There are 7 hidden switches. A switch that is on adds its own fixed numbers to the row, and there is some noise. The rows also spread widely along 8 directions, which tell nothing about the answers.
Some rows, each with its switches (1 for on, 0 for off) after it:
[-10   7   3   0  13 -43   2 -26 -30   8   1 -19 -46  -9  -3 -16  34   3
 -15   1  36  -5  12 -16   9  -4  -1  10 -17  -2] : 0 0 1 0 0 1 1
[-26  13 -15   6 -31  16 -33 -21  -2  14   4  17 -15   7 -27  -8   4 -18
 -39  -1  10   0 -22 -33  -1 -19 -13   5  11  -1] : 0 1 0 1 1 1 1
[ 14  -8 -25   2  39  -9 -21   0   3  22  21   6 -16 -15 -21   2  38 -17
  10 -36  33  57   9  -7  -3   2  -2 -24 -13  43] : 1 0 0 1 1 0 1
[  1  28  15 -12  -3 -45  -8 -40  -7   8   8  -9 -24  -8 -29   5  33 -20
 -16 -10  41 -19  -1 -14  16 -16  10   5 -28   7] : 1 0 0 1 1 1 1
[  3  37   8 -10 -29   6 -14 -24   4  12  -1  -1 -12  -8   1  -9  12  -4
 -19  18  12 -34 -11 -13  18   1 -16   9  -2  -9] : 1 0 0 1 0 1 1
[-23   0 -10  22 -22  14 -26  -5  24   4  10  21 -20   5 -46   5  22  22
 -59 -20  33  28  16 -35   0 -32 -11 -20  -1 -25] : 1 0 1 1 1 0 0
[ 17  36   8  -1 -19  -5 -32 -13   0  18  15   7   4   7 -41 -16  48 -35
 -14  -8  44   2  -5   3  19 -17  10  -8 -22   3] : 1 1 1 1 1 0 1
[-14  -2  -6  -4   6   5 -24 -25 -20  21   1  -7 -17 -10   5 -11  -6 -24
 -15  -9   6  15 -19 -21  -8   7 -26  12  12  23] : 0 0 0 1 1 0 1
[-16  11  21 -13  -7  11  -8 -23  17   7  -3  -3 -21 -19  14   5 -39  23
 -34  -5  -1  -8 -10 -22  17   5 -38  14  10   2] : 1 0 0 1 0 0 0
[-18  12   2   1 -19  20 -27  -8  11  16   9  11 -16   2 -12  -8 -20  12
 -48 -10  16   4   5 -20  10 -10 -26   3   7 -18] : 1 0 0 1 1 0 0
[  5   8   4  -3   6  18   7 -13  49 -12   4   7 -15 -39   7  23  -5  41
 -11 -13  -5  24 -11 -21   5  10 -41 -11  -1  12] : 0 0 1 1 0 1 0
[ 12  30 -18  22 -12  24 -42  18   2  25  32  14  13  12 -39 -13  31 -18
 -28 -15  33  43  12   2  24 -15   3 -18  -6  -9] : 1 0 1 1 0 0 1
[-10 -22 -10 -11  21  -2  -6 -22  -1  15  -5  -6 -40 -19   6  -7  22   2
   4  -7  11   1  -5 -21 -20   4 -24  -8  -7  31] : 1 0 0 0 1 0 0
[ 30  22   2  -9  30 -17   5  -8  30   1  18   2  -7 -25   0  11  10  18
   0 -21  29  27   9  -4  12  11 -16  -9 -18  18] : 0 0 0 1 0 0 1
[ 26  51  19 -30   3  22 -17  -6  31  15   9   8   3 -18   2  -8 -22 -10
   3 -12   1  -7 -25   4  24  15 -25   6 -10  31] : 1 1 0 1 1 1 1
[  0  29  -3   0 -13  -4 -14 -29 -35  17  14 -35  -4  -6  16 -23 -15 -20
  -3   8   1  -9  -3  22  25  25 -32  44  -2   5] : 0 1 0 0 1 1 1
[-10  19  -3  14 -12  -6 -23   4 -11  18  25   3 -31   6 -22 -28  14  20
 -48 -14  45  14  36 -10  23 -15  -5  -1 -12 -36] : 1 0 1 1 1 1 0
[ -3 -12 -22   6   8  19 -14  -1  15  10  -4  11 -21 -12 -14   1  44   0
  -5  -5   9  24  -9 -28 -15 -10 -12 -26   1  27] : 1 0 1 0 0 0 1
[ 26  61  31 -27 -35  24 -23 -14  18  15  -3   7   7  -3   0 -21  18 -20
 -11  24  15 -47 -29  -1  21   1 -10   2 -10  -5] : 1 0 1 1 0 0 1
[-14  -4 -13  13  -4  15  -9 -20  33  -3   1   7 -17 -24 -25  27  18  19
 -28 -21   3  39  -5 -36   0 -10 -24 -12   7  15] : 1 0 1 1 1 1 1

New rows, each followed by its switches (1 for on, 0 for off):
[ -5  12   0   0   1 -52   2 -51 -16   0   4 -18 -29 -14 -19   9  39  -7
 -13  -5  40  -3   5 -18   5  -5  -5  11 -21   3] : 0 0 0 1 1 1 1
[ 12  18  -5 -16  -6  18   5 -21  23   6  -7  -8 -19 -26  22  -1   5  18
  -1  11 -11 -23  -7 -11  -1  19 -38   8  -1  16] : 1 0 0 0 1 1 1
[-11  18  -5   6   5  -8 -24   1   6  12  31   8 -10  -4 -42   9  -1  -6
 -27 -30  30  35   6  -5  27 -20   3 -12 -16   5] : 1 0 0 1 0 1 0
[ 22  26 -20  10   2   0 -13 -12   8  10  28 -11   9 -17 -13   4  20  -8
   7 -20  18  36   8  18  26  16 -19   6 -15  23] : 1 1 0 1 1 1 1
[-18   4  -7  14 -24  15 -16 -30   9   4   1 -11   3 -16  -5  23  -5   5
 -29  -3  -4  18 -11 -20  12  -1 -34  13  17   5] : 1 0 0 1 0 0 1
[  0  11   7 -25  -8   3  -3 -33  19   7 -21   7 -30 -27   7   5  31  -3
   2  15   4 -36 -33 -38  -8  -3 -18  -9  -1  27] : 1 0 0 1 0 1 1
[ 16  24  -2   4 -21  13  -3 -24  43  -4   8   2   7 -16  -7  20   4  27
 -24  -9  11  12   8  -8  14   9 -36   7  -1  -2] : 1 1 0 1 1 0 1
[ 35  14   3 -24  26 -32  16 -22  17   5  -4  -2 -39 -17  13 -14  48  17
  10   4  43 -25  19 -11 -14  11 -12 -10 -28   9] : 0 0 0 0 1 0 1
[ 28  21 -15  -9  25   3 -18  11  31  15  22  19  -6  -4 -33   2  36  -9
   6 -26  31  26   5  -1  -2 -10   7 -33 -26  32] : 1 0 0 0 1 0 1
[ 10  12 -14  -5  -8  41 -32   0  15  20  11   7   8 -13  -4  -6  16 -24
   9  -1   0  14 -27   1   2   8 -23 -17   2  27] : 1 0 0 1 0 0 0
[  4  24   4 -22  31 -15 -17   2  -3  20  26   5 -25  -3 -23 -16  -4 -25
   2 -26  28  10  -8   4   8  -7   3 -10 -28  28] : 0 0 0 0 1 1 0
[ 34  41   4  -7   3   8 -14  -6  41   7  25  10  17 -13 -25  14   5  -3
  -3 -27  22  25  -2  10  25   3 -16  -6 -19  22] : 1 1 0 1 1 0 1
[-11   2  -3   9  30 -34  -9  -5   2   7  29   0 -24  -2 -38  13   1  11
 -26 -40  41  42  27  -3  20 -23   3 -10 -21   8] : 1 0 0 0 0 0 0
[ 23  38  17 -18  41 -26   0  20  30  10  22  17 -34  -8 -29  -6  17  18
 -12 -33  47  15  22  -8  23 -19  19 -26 -31  15] : 1 0 1 0 0 1 1
[-22  21  23 -20  15 -16 -16 -13  -1  12  13  -2 -25  -6 -24   1 -35 -14
 -18 -28  15   4 -18  -5  28 -17  -3   9 -13  27] : 1 1 0 0 0 1 0
[  2  23  -4   8 -12 -10 -26 -24 -39  26  20 -27  -4  -1   5 -23   2 -18
 -19  -2  27   5  18  14  26  15 -19  28  -4 -10] : 1 0 0 1 1 0 1
[ 18  18  -8  -7 -14  10 -16 -15   6  14  10   0 -12  -5  11 -30  27  -1
  -2  11  26 -15   1   4   0  18 -29   3  -9  -7] : 0 1 0 1 1 0 0
[ -4  -2 -11   5  26  -7  -9  -6  -6  16  25 -14 -21 -25   4   1 -10  12
  -4 -25  15  42  13   3  23  13 -22   4  -6  18] : 1 0 0 1 0 1 0
[ 17   6 -16  -1  -3 -25   7 -31   9   4   0  -5 -33 -19  -2  -2  71  12
   1  10  37 -14  17 -20  -8   3  -9 -10 -22   3] : 1 0 0 1 1 1 1
[ -2   8   1   1 -10 -24  -7 -29  18   3   0  11 -28  -1 -28   7  40  15
 -35  -8  45  -7  18 -34  -1 -22  -3 -11 -13  -9] : 1 0 0 1 1 0 1
[ 25  55  14 -30 -22  39 -21   5  44  19   2  32  -6  -5  -5 -18   2   0
 -17   7   9 -36 -21 -19   5  -3 -12 -15  -5   0] : 1 0 0 1 1 1 1
[ 14  27   2  -4   7  -1  -3 -15  29   1  26  -6  -3 -27 -12  17  -9  17
  -8 -26  13  24   7   7  25   8 -25   2 -19  11] : 1 0 0 1 1 1 0
[ 10  39  25 -38  15  -1 -19  -1   9  27   1  16 -26  -9   1 -20 -12 -16
  -8  -7  23 -23 -21 -17  17  -5   3  -5  -8  24] : 1 0 0 1 0 1 1
[ 17  10  -6  -9   4 -32  10 -33  -1   5  -2  -9 -42 -17  16 -21  47  18
  -3  10  41 -23  19 -14  -3  16 -20   9 -17  -5] : 0 1 0 1 1 1 1
[ -1  24 -12   8   7   0 -39  14 -28  38  30   0 -13  22 -19 -35   0 -20
 -28 -19  36  19  27  10  19  -6   3   4  -9  -4] : 1 0 0 0 1 0 1
[-20   9  -5   5 -20  25 -39 -14 -23  28  13 -12  -5   0   7 -21 -27 -13
 -33  -3   3   6  -2  -2  15   9 -34  21  14  -8] : 1 0 0 1 1 0 0
[ 14  27 -19   3 -27  22 -19   4  31  12  18  26 -17   2 -26 -15  44  15
 -24   5  34 -12  14 -16  -1 -13  -9 -26 -18 -23] : 1 0 0 1 1 1 0
[ -9   4  20 -27 -10  13 -11 -31  13   9 -18   3 -27 -23  18  -2  -4   3
 -13  14   0 -33 -29 -31  -3   2 -31   3   7  13] : 1 0 0 1 0 0 0
[ -2  32  13   2   8 -55  -6 -33  -9   4  27 -12 -15  -6 -38  12   6  -7
 -29 -29  46  17  16  -5  29 -15   7  11 -30  -4] : 0 0 0 1 1 1 1
[-22   8  16  -8  10 -14 -23 -41 -14  12   0 -11 -13 -14 -14  10 -25 -27
 -23 -24   6  18 -29 -21   6  -7 -18  18   5  30] : 0 0 0 1 1 0 1
[ -7  11 -20  21 -43   8 -16 -35 -22   8  -1 -23  -9   3   3 -18  43  -3
 -26  29  12 -14   8  -7  -4   7 -28  19  -1 -29] : 0 0 1 0 1 0 1
[ 37  48   2  -9   0   5  -8  19  55   4  21  40 -17  -1 -30 -15  39  26
 -22 -17  50   6  19 -15   9 -11   2 -30 -26 -15] : 0 1 1 1 1 1 1
[-13  16 -10   8 -22 -11 -24 -17  -5  13  17   8 -24   6 -38  -9  34  -7
 -33  -5  40  -7  12 -19   8 -24   5 -10 -17 -19] : 1 0 0 1 1 1 0
[ -9 -11 -23  11  13  -7 -14  -5  20   7  19  15 -27 -11 -36   8  27  13
 -16 -34  33  42  12 -24   0 -14  -8 -22 -13  16] : 1 1 0 1 1 1 0
[  7  40  25 -18 -11 -18 -25 -24  -4  19  10   0 -11   3 -21 -10   5 -22
 -27  -8  37 -21  -4  -6  19 -13   2   8 -17  -2] : 1 0 0 1 1 0 1
[  1   6 -32  15   3  40 -25  11  12  21  20   2   7  -7  -4   2  -4  -2
  -6 -12  -8  46  -1   2   6   7 -28  -6  11  23] : 1 0 0 0 0 0 1
[  0   3 -19  -9  28  -5 -15   6  -1  26   7  16 -45  -1 -15 -18  32  -3
  -4 -16  29  12   8 -23 -10 -11   5 -22 -12  25] : 1 0 0 0 1 1 1
[ -3  21 -15  17 -34  11 -31 -14  13   9  25   8   8   5 -40   4  25  -4
 -34 -11  29  13   8  -3  12 -17 -10  -9 -12 -19] : 1 0 0 1 1 0 0
[  5  28  -8   5 -25  28 -10 -22  19   0  16 -14   9 -21  15  -2 -25  17
 -14   2 -12   6  -5  11  22  25 -55  27   2  -6] : 0 1 0 1 1 1 0
[ 11  24   3  -3   3 -31  10 -30  20  -6  12  -4 -23 -19 -10  15  13  27
 -26 -13  32   5  18 -18  10  -1 -16   3 -17  -8] : 0 0 0 1 1 1 1
[  5  24 -22   1 -28  29 -20   8  20  15  16  17 -19   5  -9 -23  23  15
 -21  11  17 -19  13  -7   0  -7 -19 -11  -9 -22] : 1 0 0 0 1 1 0
[  3  11  14 -19  -4  11  -6 -32  49  -4 -13  13  -4 -30 -15  38   8   2
  -8  -8  -5   3 -39 -35  -3  -9 -23 -13   2  39] : 1 0 0 1 0 0 1
[ 18  38  24 -17   2  12  -6  -8  50  -1  18   8   6 -22  -6  21 -31  23
 -19 -20   8  10  -5   0  29   1 -28  -1 -11   8] : 1 0 0 1 0 0 0
[ 12  10  -1   0  32 -23   2 -15   3   7  30 -21 -17 -29   1   7  -2  17
   1 -33  24  37  25  11  26  17 -24   8 -21  16] : 1 0 0 1 1 1 0
[ 10  23 -42  28  -8  17 -28  11  -8  23  38   1   3   3 -11 -18  16   3
 -22 -11  24  43  29  11  15  10 -17   0  -4 -17] : 0 0 0 1 1 1 1
[-14   8 -21   8 -21  17 -38 -10 -20  25   5  11 -10  10 -13 -24  26 -28
 -24  10  21   2 -14 -23  -8 -10  -7  -7  11  -5] : 0 0 0 1 0 0 1
[-18  41  21  -7 -37  33 -29 -20  27   6  -2  12   0  -9 -27  12 -25  -3
 -48 -10  -8  -5 -31 -25  22 -17 -20   8  11   0] : 1 0 1 1 1 1 1
[ 33  31  -5 -11  12   3  -3 -19  46  -5  15   8  12 -29 -22  24  19 -11
  20 -23   8  28 -25   0   8   9 -19 -12 -22  45] : 0 1 0 1 1 1 1
[  4  12 -24  -8 -13  36 -22  10  -3  29  -3  12 -30  -1  19 -35  26   0
  -3  24   4 -25  -6 -19 -11   7 -16 -10   8   5] : 1 0 0 0 0 1 1
[  4  11 -25  -5 -16  34 -15  -9  25  11  -4  12  -6 -17 -12   8  37 -10
   9  15 -12  -7 -30 -19 -12  -4 -19 -18   1  29] : 1 0 0 0 0 1 1
[  2  15   0  -1 -18  -2  -4 -33  41 -10  10   9  -5 -20 -36  27  26   5
 -12 -15  16   4 -14 -19   9 -14 -19 -10 -18  11] : 1 1 0 1 1 1 0
[ 12   1 -28  -4  28  16  -9  20  34  16  10  28 -36  -9 -18  -5  34  19
  -5 -20  21  24  13 -27 -17 -10  -4 -36 -10  23] : 1 0 0 0 1 1 1
